Every row belongs to one group in each of 3 separate groupings. Each group adds its own fixed numbers to the row, and there is some noise. The rows also spread widely along 9 directions, which tell nothing about the answers.
Some rows, each with its group in each grouping after it:
[-18 -19   0  18  33 -16   9 -18  23 -15  33  10  -8 -15 -33  10 -18  17
  11   2   0 -17 -20  17   7  -2 -23 -10  -6 -32 -20  -3 -27] | Vesiv H z_712
[-30 -11   5  -7  31 -30   6  -6  26   3   6  32   2 -38  12 -26   8   0
  25 -13  11  -5   2  10   1 -20 -10  17  -6  -7 -14  -6 -15] | gamol K z_832
[ 15  25 -21  -1  -2  22 -13 -12  20   8  -3  -6  -7  25   2  -6  10  -8
 -36   7  -7   8  30  -8  -3  18   9   6  15  -7  17   0  13] | fozag K z_570
[  0  35  12  -6 -35  -5  -7  11 -18  22   0 -17   3   3  10  14  13  16
 -21   0   0   9 -22   4  26   8  -9 -11  10  34  33 -12   3] | Vesiv H z_837
[ -9 -14  17 -18  15   5   6  11  19   9 -31  18  19 -24  32 -16  31 -31
   3  -9  -7   0  14  10 -16 -13   4  11 -20 -26 -26   4 -15] | fozag B z_832
[ 12   6  21 -13  -4  26  -8  19   1   4 -32  -1  22  -1  10  -6  19 -18
 -13  -1 -10   7  -2  28 -18 -22   8  -4   5  -4 -29   1 -10] | zofak B z_712
[-18  36   4  -1  11 -10  -3  17  -9   3   6  10  -2 -15  -6  11 -11  -7
  -8  18  19  12   6  20 -20 -14  12  13   0  19   7  24  -5] | gamol H z_721
[-20  33 -22  24   0  -2  -9 -15  25   9  43  -6 -23  12 -31 -12 -17   8
 -34   2  19 -12   2   9   0 -16 -18   2  36   9  30  -4 -10] | zofak H z_837
[ -4  35  -2 -17  15 -13  -4 -15  24  26  24  17 -14 -14  23 -20  11   6
 -11   2   7   6   5   1   8   1  -6  -1   7  -2  17  -7 -10] | gamol H z_264
[ 20   5  -7   1  -4   1  -9   9 -28 -23   0   0   6   2 -11  16 -24 -15
  19  12   4  15  13  -4 -15   3  13   6 -15  14 -11  33   7] | fozag B z_264
[ -3  15   9 -11  -2  -2  -5   5  -8   3 -18 -15   3   4   2  15  10  16
 -11   1  -8  14 -10   7  13   7   4   3   3  20   5  -6   7] | gamol K z_721
[ -7  10   0   1   4   8  -4  16   0   6 -18   7   3 -10   2 -13   4 -12
  -8   0   5   1  13  16 -19 -19  12   8   6   6  -8   3   5] | gamol K z_570
[ 33  -6   5 -20  -9  11 -18 -13   3  -1 -17  -2   9   3  16 -18  13  26
  18 -15 -19  15 -10   5  30   7 -16 -13  10  11 -24 -27   6] | zofak K z_832
[-11  -2   3   2  -7 -27   1   5 -13 -12 -10  -3  11  -8   1   1   5   1
  17 -10   8  10  14 -14  12   5   0  21 -18  18   8  13   3] | fozag H z_712
[  8  10  -2  -7 -25  -6  -4 -12   1  17   3 -22  -5   9   4 -10  10  30
  -8 -12   0   4 -17  -1  45  10 -30 -18  15  13  18 -32   2] | fozag H z_264
[ -5 -22  -4  27   4 -15   9 -11  -9 -12  20 -15 -20  -3 -20  27 -27  12
  10   1   1 -12  -3 -18  13  26  -9  -7 -23 -11  14   3  -1] | fozag H z_721
[  7  -4   6 -10   5  -5   3   1  -4  -4  -2   4   5 -11   6  12  -4  -1
  15   4  -4   4  -5   4   2   6  -2  -4 -19  -5 -13   7  -6] | fozag B z_721
[ -4  15   9 -13   4  -2   2  -3   9  19   0  -9   0   2   2  23  12  14
 -24   3 -18   2 -26  15  23  15  -9 -13   1 -12   7 -11 -18] | fozag K z_837
[ -2   0  10  13  18  28   0   7  15   2 -11  -4  -5   4   1  17   6 -43
 -38  14 -12  -7  21   2 -44   2  29   7 -11 -34  -6  26 -11] | zofak B z_832
[-24   1  14  11   8 -10   9  10  -8   8   0  -8  -8 -11  -6  25  -4  -7
 -17   7   1  -6 -11   5  -7   3  13   3  -9  -1  17   7  -6] | gamol K z_832
[  8  -6  -2  22 -21   9   0  -1 -27  -7   7 -39 -20  25 -20  32 -20  10
 -14   1  -7  -3 -15 -24  12  22   4  -9  -8  13  22   2  19] | gamol B z_837
[ 22 -42  -4  16  11  23   0  -6  -8 -21  -8 -16  -3   6 -26  19 -20   4
  14   3 -21 -11 -10   8  -2  20  -4 -25 -16 -35 -33  -6  -3] | fozag K z_832
[-29 -14   0  30  -7 -28  21  -9   0   5  25 -18 -19   0 -11  15 -15  -5
 -16  -6  11 -23  -2 -31   9  11  -6   4 -14  -9  41   0  -5] | fozag B z_712
[  6   2  -5   5  15   4   0   7   2   2   9  26  -9 -23  11 -18 -13 -19
  15   4  11  -1  28  -1 -29  -7  15   2 -15  -8 -10  16   2] | gamol H z_570
[  1  29  -4  -7   0   1  -4  -8  13  18  18  11 -15   1  15 -15  -3  -3
 -13   4  11   2   4  -3  -5  -8  -3   0   9  10  15  -6   6] | gamol B z_721
[-17   0   7   6   0  -1   2  25  -9  -1 -20  -3  15 -14  -8   7   4 -18
  -7   0   7  -1   4  21 -14 -16   6   9  -9   1  -7  19 -12] | fozag H z_837

New rows, each followed by its group in each grouping:
[ -9 -12  13  -8  -6 -11   7  10   0  11 -12   8   7 -22  24 -18  13  -2
  16 -18   4  -3  -8  -1   6 -16  -8   2 -13   5  -9 -11  -2] | gamol B z_837
[  3 -22  -9  13   1   2  -1 -27  30   1   6  -8 -12  12   2 -15  11   2
 -11 -16 -10 -15  13 -28  16  18 -15  -1  -1 -26   6 -18   6] | Vesiv B z_264
[ -4  34   1  -9  -4 -11  -7  11 -15  -4   9  -2   9  -3 -14  20  -5  11
  -1  13   6  20 -14  22  10  -4  -7   2   4  26   3  17 -10] | fozag H z_837
[-39 -14  15  -6  33 -30  10   6  24   3 -22  25   9 -40  27 -18  30 -16
  10 -15  10  -3  27  -6  -7 -10   8  38 -27 -11  -6  13 -10] | gamol H z_721
[ -8   9  10 -12 -15 -22   7   7 -10   8  -6  -6   8 -10  20  10  11   1
   2  -5  -1  12  -2 -14  18   6  -1  10 -15  20  17   2   2] | fozag B z_570
[ -5  25  12 -12  -6  -8  -3  11 -15   1 -12 -23   8   5  -4  36  10  14
 -18  12  -6  20 -14  12  17  15   2   1  -5  18  13  10  -6] | fozag H z_721
[  2   5   0  11  -2   2  -6  -4   3   4   7  -7 -10  -1  -5   0  -8   6
  -8   0   3  -4   3   3   1   2  -5  -4   4   4   8  -3  -2] | zofak H z_721
[ -8  26   9 -15   6  -5  -5   6  15  18 -10  17  13 -17  15  -7  19  -7
 -11   1  -1   8   3  20  -1  -9   2   6   8  -1   0   1 -10] | Vesiv K z_264
[ 19  22   5 -16   0  25 -10  -4  19  24  -9  13   3   0  24 -13  20  -7
 -20   5 -15   5   1  17  -4   5  -1 -16  12 -14  -7 -17  -2] | Vesiv K z_832
[ 31 -10  35 -24 -20 -14   1   8 -40  -5 -16 -23  11 -13  28  42   5  22
  27  -2 -33  24 -30 -19  36  33   6 -14 -33  23  -5   0   5] | zofak B z_570
[ 21  18  29 -22 -19  11 -12  18 -18  15 -43 -25  17   2  30  19  34  -1
 -23  -2 -22  23  -1   1  14  20  17  -3  -7  15   6   3   4] | zofak H z_264
[  0   6  -2   1   4  14  -8  -3   5  -2 -14 -21  -5  19 -15  10   7   4
 -27   3 -12   6  -5   6   3   9   4   2  12   0   1  -7   7] | gamol K z_832
[ -5  23   2   0  29  -2   2 -25  27   1  37  -6 -14  10 -29  39  -6  21
 -32  22 -19   1 -29  16  13  22 -12 -17   4 -30   2   0 -26] | Vesiv H z_712
[-23   8   8   3  13  17  -5  20  27   7 -36   8  20  -7  -1 -14  36 -30
 -32  -4  -1  -5  19  29 -26 -23   7  19   5 -19 -18  10 -14] | Vesiv H z_837
[  5  26  -5 -24   6  -1 -14 -18  20  -5  -6 -14   7  19  -5   7  25  23
 -18   4 -17  25 -10  11  32  17 -14   3  12   5  -4  -6  -6] | fozag H z_832
[  7  -4   3   6  -5  17  -3   9 -12  -2 -23 -16   4  10  -5  19   4 -12
 -19   7 -12   3   4   5  -8  14  12  -3  -6  -7   1   8   2] | fozag K z_832
[  7  16   4  -6   2   7   2  -2   3  18   2  -5  -5   1   4  12  -1   6
 -18   9  -7  -1 -14  13   6  14  -5 -20   1 -11   9 -12  -9] | fozag K z_721
[-19  19   3  -8  11 -38   5  -5   1   5  25  13  -3 -22   5  12  -6  16
  12   4  10  10  -8   1  21   7 -12   8 -12  14  17   8 -15] | fozag H z_721
[ -2 -14   2  47 -33   2   3   6 -36   3  23 -34 -27   4 -30  15 -42   9
  -8   1  17 -24 -19  -7   4  -1 -10 -27   6  14  36 -11   5] | zofak H z_832
[-33   1  19   7  -8 -21  13  27  -8  20 -15  -2  11 -30  11  -2  13 -19
  -9  -5  19  -9   4  12  -5 -17   0   7  -9   3  19   8 -16] | fozag H z_264
[-12 -16  12  -5  10 -10   0  -8  23  -4  -5   2   8 -10   5  -7  15   7
   6 -19 -11  -4  -9   4  13 -10 -15   5  -4 -11 -19  -9 -17] | zofak B z_837
[-26   4  13   4  10 -30   6  13 -16 -12  -1   4   5 -22  -7  14  -2  -2
  11   1  13   8   3   0  -4  -7  10  22 -19  17   2  23  -5] | gamol H z_712
[  5  32   7 -14  -8 -20   0   5 -20   8  17   5   1 -13   8  16  -7  10
   7  12   6  16 -10   2  11   9  -1  -6  -8  20  17  10  -8] | fozag H z_712
[ 28  32   9 -13   2   9  -7  -8  -2  14  14   7  -7   2  17  20   2   2
 -13  18 -15  14  -2  -5   2  31  10 -19 -11 -10   9   3  -2] | Vesiv H z_712
[-28  26   9   9  -5 -17   2  17  -1  18   4  17   2 -26   9  -9   2 -18
  -9   3  26  -6  15   9 -18 -18   4  15  -2  16  24  12  -6] | Vesiv H z_721
[-12  -9   9  -4  14   2   1   3  16   8 -17   5   4 -13  14 -12  23  -5
  -4 -12  -3  -3   7   5  -1  -6   0   7 -11 -13 -12  -2  -6] | gamol H z_837
[-18  19   5  -5  12  -9   5  -8  21  19   6  -6  -7  -3   1  10  13   8
 -28   6  -1  -1  -9  12  13   8 -11  -2   1 -13  16  -5 -20] | fozag H z_721
[ 13   1  -1   9 -13  -1   6 -12  -8   8  17 -14 -17  11   8  15  -9  -5
 -13   2  -5  -3   5 -34   6  31   4  -7 -16  -7  26   1   7] | fozag B z_712
[ 13  28  10  -4  -4  -8  -6   0 -19  10  27   9 -11 -18  14  15 -17   2
   5  16   3   9  -6  -1  -1  13   5 -13  -7  15  19  10  -8] | zofak H z_832
[ -3  29   0   4   1   9  -1   0   2  16   9 -13 -18   5  -1  12  -1   1
 -32  15   6   3  -1   3  -5  10   8  -4   4   6  25   4   2] | gamol H z_721
[ -6  -4  11  15 -15  11   7  24 -21  16 -14 -17  -3  -8  -7   4  -9  -3
 -12  -1   7 -14 -13  17 -10 -16   5 -17   2   9   6 -12   5] | gamol K z_570
[ 21 -26   9   2   3  12  -1   5  -3  -3 -11   9   4 -24  10 -20  -4   2
  31 -12  -7  -7   1  16  -3 -12  -8 -19 -10 -11 -36 -12  -6] | zofak H z_570
[ 17   8 -23  -5  -8  -4  -8 -26  21  11  29  20 -15   1  24 -39  -3   3
  15 -14   8  -1  18 -26  16   7 -20  -1   0   1  11 -15   9] | fozag B z_837
[  6   8  -8   7 -14   4  -4 -14  22  28  30  19 -19  -9  30 -42  -3 -10
  -2 -16  12 -20  15 -16  -3 -11 -14  -8   9  -2  18 -20   0] | zofak B z_837
[-30  15  -1  -5 -19 -21  -2  16  -5 -10 -20 -21  22   5 -20   0  12   8
 -10 -10  13  13  -8  19  17 -32 -13  23  17  42   3   4  -1] | fozag B z_570
[-18   2   1  -9   5 -18  -3   2  14   8 -14  11   7 -13  17 -22  21   2
   5 -21   3   4  11  -5  10  -8  -2  23   0  14   0  -8   3] | gamol K z_837
[-20   5  -3  16   5  -7   4   7   0   1   0 -10  -6  -3 -12  17  -2 -13
 -22   7   4  -3  14  -2  -8   4  10  10 -10  -6  19  18  -7] | fozag H z_570
[-21 -10  24 -10  10 -24  14   7  -2  -4 -16 -14  15 -10   5  35  20  -4
  -7  -2 -15   8 -13  -5  12  12   6  14 -29  -9   1  13 -17] | fozag B z_712
[-29  -2   2  16  -5 -20   4  19 -13  -4 -11  -5   8 -14 -11  10  -4 -13
   0  -6  12  -4   9   0  -6  -8   8  24  -9  16  14  19  -4] | fozag K z_837
[ 10  -2 -14   3  -8 -10 -10  -8 -10 -25   2  -8   2  10 -14  -2  -9  -3
  16  -4   5  13  19 -19   8   6  -2  18  -7  16  -2  17  14] | fozag B z_264
[ 24  25 -13   3  -7  17  -9 -10   3  13  22   1 -15  13  -1  -9 -12   1
 -15  11   5   1   7   1  -5  11  -6 -19  10  -7  12  -7   0] | fozag H z_712
[  9  37  -4  -5  -3 -13 -16  -4 -11  -7  31   7  -6  -4  -7  12 -19  14
   8  10   3  17  -3   1   9   7  -1   3   6  31  11  17  -3] | zofak H z_837
[-16   9  -5  20  -3  -8   7   5 -10   2  24  -2 -18  -7  -8   4 -26 -12
  -7   8  17  -8   8 -10 -20 -11  10   5  -5  11  21  15   6] | gamol B z_570
[-11  -8   6  15 -39 -24   2  25 -44  -4 -24 -18  14  -9  -2  -1  -4  -3
  16 -15  18   1   7 -19   8  -2   6  15 -10  43  25   3  18] | fozag K z_712
[-28 -22   9  35 -17  -6  11  24 -24  -1 -21 -21  -1  -5 -21   1 -12 -10
 -11 -11  18 -21   0   2 -14 -20   8   6  -1  12  14  -2   7] | gamol K z_712
[ 32  -9  -2 -10  10  20  -9 -12  10 -13  -8   9   3   8  10   4   3  -5
  10   3 -20   8  12 -12  -3  21   3  -5 -17 -19 -29   3   9] | Vesiv B z_721
[-13  10  -4  27  -2   4   3 -15  20  24  37  -6 -31   0  -8 -11 -16   4
 -28  -1  13 -27  -7   3   0  -4 -18 -20  20 -13  32 -21 -14] | zofak H z_832
[  1  -4  12   1  -9  -1  -8   7  -7  -9 -32 -27  11   8  -1  14  20   9
 -12  -7 -18  15   3  -3  18  12   7  10  -5  13   0   2   5] | zofak H z_570
[-11   9   8  31 -20   1   8  17 -11  29  17   1 -16 -18  12 -11 -21 -36
 -20  -1  27 -27  15  -7 -34 -23  11  -6   4   4  40   8  -3] | zofak B z_264
[ -7   4  -4  24 -22  10  -2  24 -13   9  -8  13   4 -15  -6 -26 -15 -23
   0  -6  24 -19  20  20 -31 -37   3  -3  14  14   4  -2   9] | Vesiv K z_570
[ 21   8   1  -5   2   9   0  -1   1  20   7  13  -9 -10  26   7  -2 -11
  -4   6 -13  -1   8  -9  -6  23  11 -13 -17 -18  10   2  -4] | fozag K z_837
[  4  54   7   1 -19   3 -11  20 -31  14  20  -4  -5  -7 -11  17 -28   5
 -13  23  22   9 -16  30 -12 -18   0 -15  19  42  24  14  -7] | zofak H z_721
[-30 -14  23  21  -4  -7  19   8  16  41  -5  -1 -11 -28  24 -16  11 -11
 -21 -16  12 -34  -4   6  -3 -15 -11 -12  -5 -19  24 -23 -20] | zofak H z_721
[ -2   9  -6  -3  19 -15   0 -21  14   3  22   6 -20  -3   8  10  -4  14
  -4   3  -6   5   6 -21  12  29   5   8 -11  -5  17   1   3] | gamol K z_721
[-10 -20   8   0   4   1 -11   6  19 -10 -49 -11  24  -1   2 -18  33  -7
  -8 -24 -10   2  18   5   5 -10   3  24   7  -5 -22  -3  -1] | zofak K z_264
[ 10  25  -5 -19   0 -13 -12  -8  -2  -1   8  12   4  -7  13  -7   3   9
  14   5   3  21   3  -1  15   9  -7   4  -2  17   0   5   0] | fozag H z_832
[ -5   6  -1  17   1  15   0   8  -4   4   3 -19 -14   9 -20  15  -8  -1
 -25   6   0  -7  -9  10  -9   1   6 -10   2  -5   5   4  -4] | gamol H z_837
[  4  -2  -9  12   1 -14   0 -16  -8 -13  25 -23 -13  10 -31  27 -22  27
   3   7  -4   4 -17  -5  27  21 -17 -12  -3   1  10   1  -4] | fozag H z_264
[-16  20  17 -22  18   3   3  -7  23  15  -1 -13  -2   3   4  21  24   9
 -36  10 -19   9 -31  20  13   1  -5  -5   5 -13  -3 -10 -18] | gamol B z_832
[ -8   7  -7  17   8  -8   7  -3   4   4  21   3 -18 -10  -4   5 -13 -11
  -9   9   9  -9  16  -7 -11   8   3   0 -11 -14  20  13  -8] | fozag H z_570
[ -7  20   0  13 -21   7  -7  13  -6  13  -6 -10   0   4  -8  -3   0  -1
 -19   1  15  -6   1  14  -1  -9  -7  -5  15  18  18  -7   6] | Vesiv H z_721
[  6  15  -7   2 -11   9 -14  -9  16  10   3  -4  -4  10   6 -24   4  -8
 -18  -9   5  -1  14  -5   0 -12  -6   4  21   8  10  -4   4] | zofak B z_264
[-46   1   3  29  16 -36  17 -14  20  10  41   2 -25 -19 -12  17  -9   0
 -18   5  11 -21  -6 -12   4  10 -10  10  -9 -15  40   5 -20] | Vesiv H z_832
[  4  -6   0  11  -1  24  10  -1  17  28   7   3 -13  -5  12 -15  -3 -18
 -21   2   5 -26   0  10 -19  -9 -10 -25  -2 -33   3 -17 -12] | fozag B z_721
[ 18  -9  -6  -3  17  15 -11  -7   5 -18 -10   8   2   2 -12  -9  -5   3
  15  -2  -8   6   7  11  -8  -1   6  -2  -1 -10 -37  -3   6] | gamol K z_712
[ -4   3   0  -1  -1  -7   0  13  -1  10  -7  21   6 -22  20 -16   3 -21
  11  -9   7  -3  21  -2 -12  -5   8  12 -13   1   3  10  -2] | fozag K z_837
[ -7   8  -4  -9   3 -30  -8  -1   0  -5   1  18   4 -24  14 -30   5   5
  32 -16  17  13  20  -9  11 -10  -5  22  -4  25  -2   6   9] | gamol H z_264
[  4  -6  25   0 -30 -14  -9  30 -51 -15 -34 -15  22 -18   7  12   2  -1
  28  -9   4  18  -1  -1   6  -4  11  12 -16  47  -1  17  14] | zofak H z_832
[  1   5  30  -8  -6  -7   5  10 -11  22  -2   3   5 -26  22   7   6   6
   5  -2  -2  -2 -19  13   8  -2  -6 -20 -10   0   2 -11 -18] | zofak H z_712
[ 29 -18  -6   7 -16  35  -9   0   5  10 -35 -12   0  14  21 -27  18 -12
 -11 -11  -7  -8  27 -11  -3  15   2 -12  -8 -19  -7 -18  17] | fozag H z_721
[  2   0  20   3   1  24   5  31  -6  19 -25  14  13 -24   3   0  -2 -22
  -7   9   3 -16 -10  47 -35 -26   4 -25  -1 -20 -24  -4 -15] | Vesiv K z_721
[-10  42 -34  12  -8 -10  -8 -15  20  15  45  14 -22   5 -10 -37 -19   3
 -16   4  32  -4  25  -2  -1 -16 -19   5  30  20  36  -4   2] | fozag H z_570
[  8  29  -8   4 -11 -19 -14 -11  -8  -2  28   1 -14   3   5   4 -10  10
   4  -1   5  13  18 -30  13  22   4  17  -4  32  30  15  11] | zofak H z_837
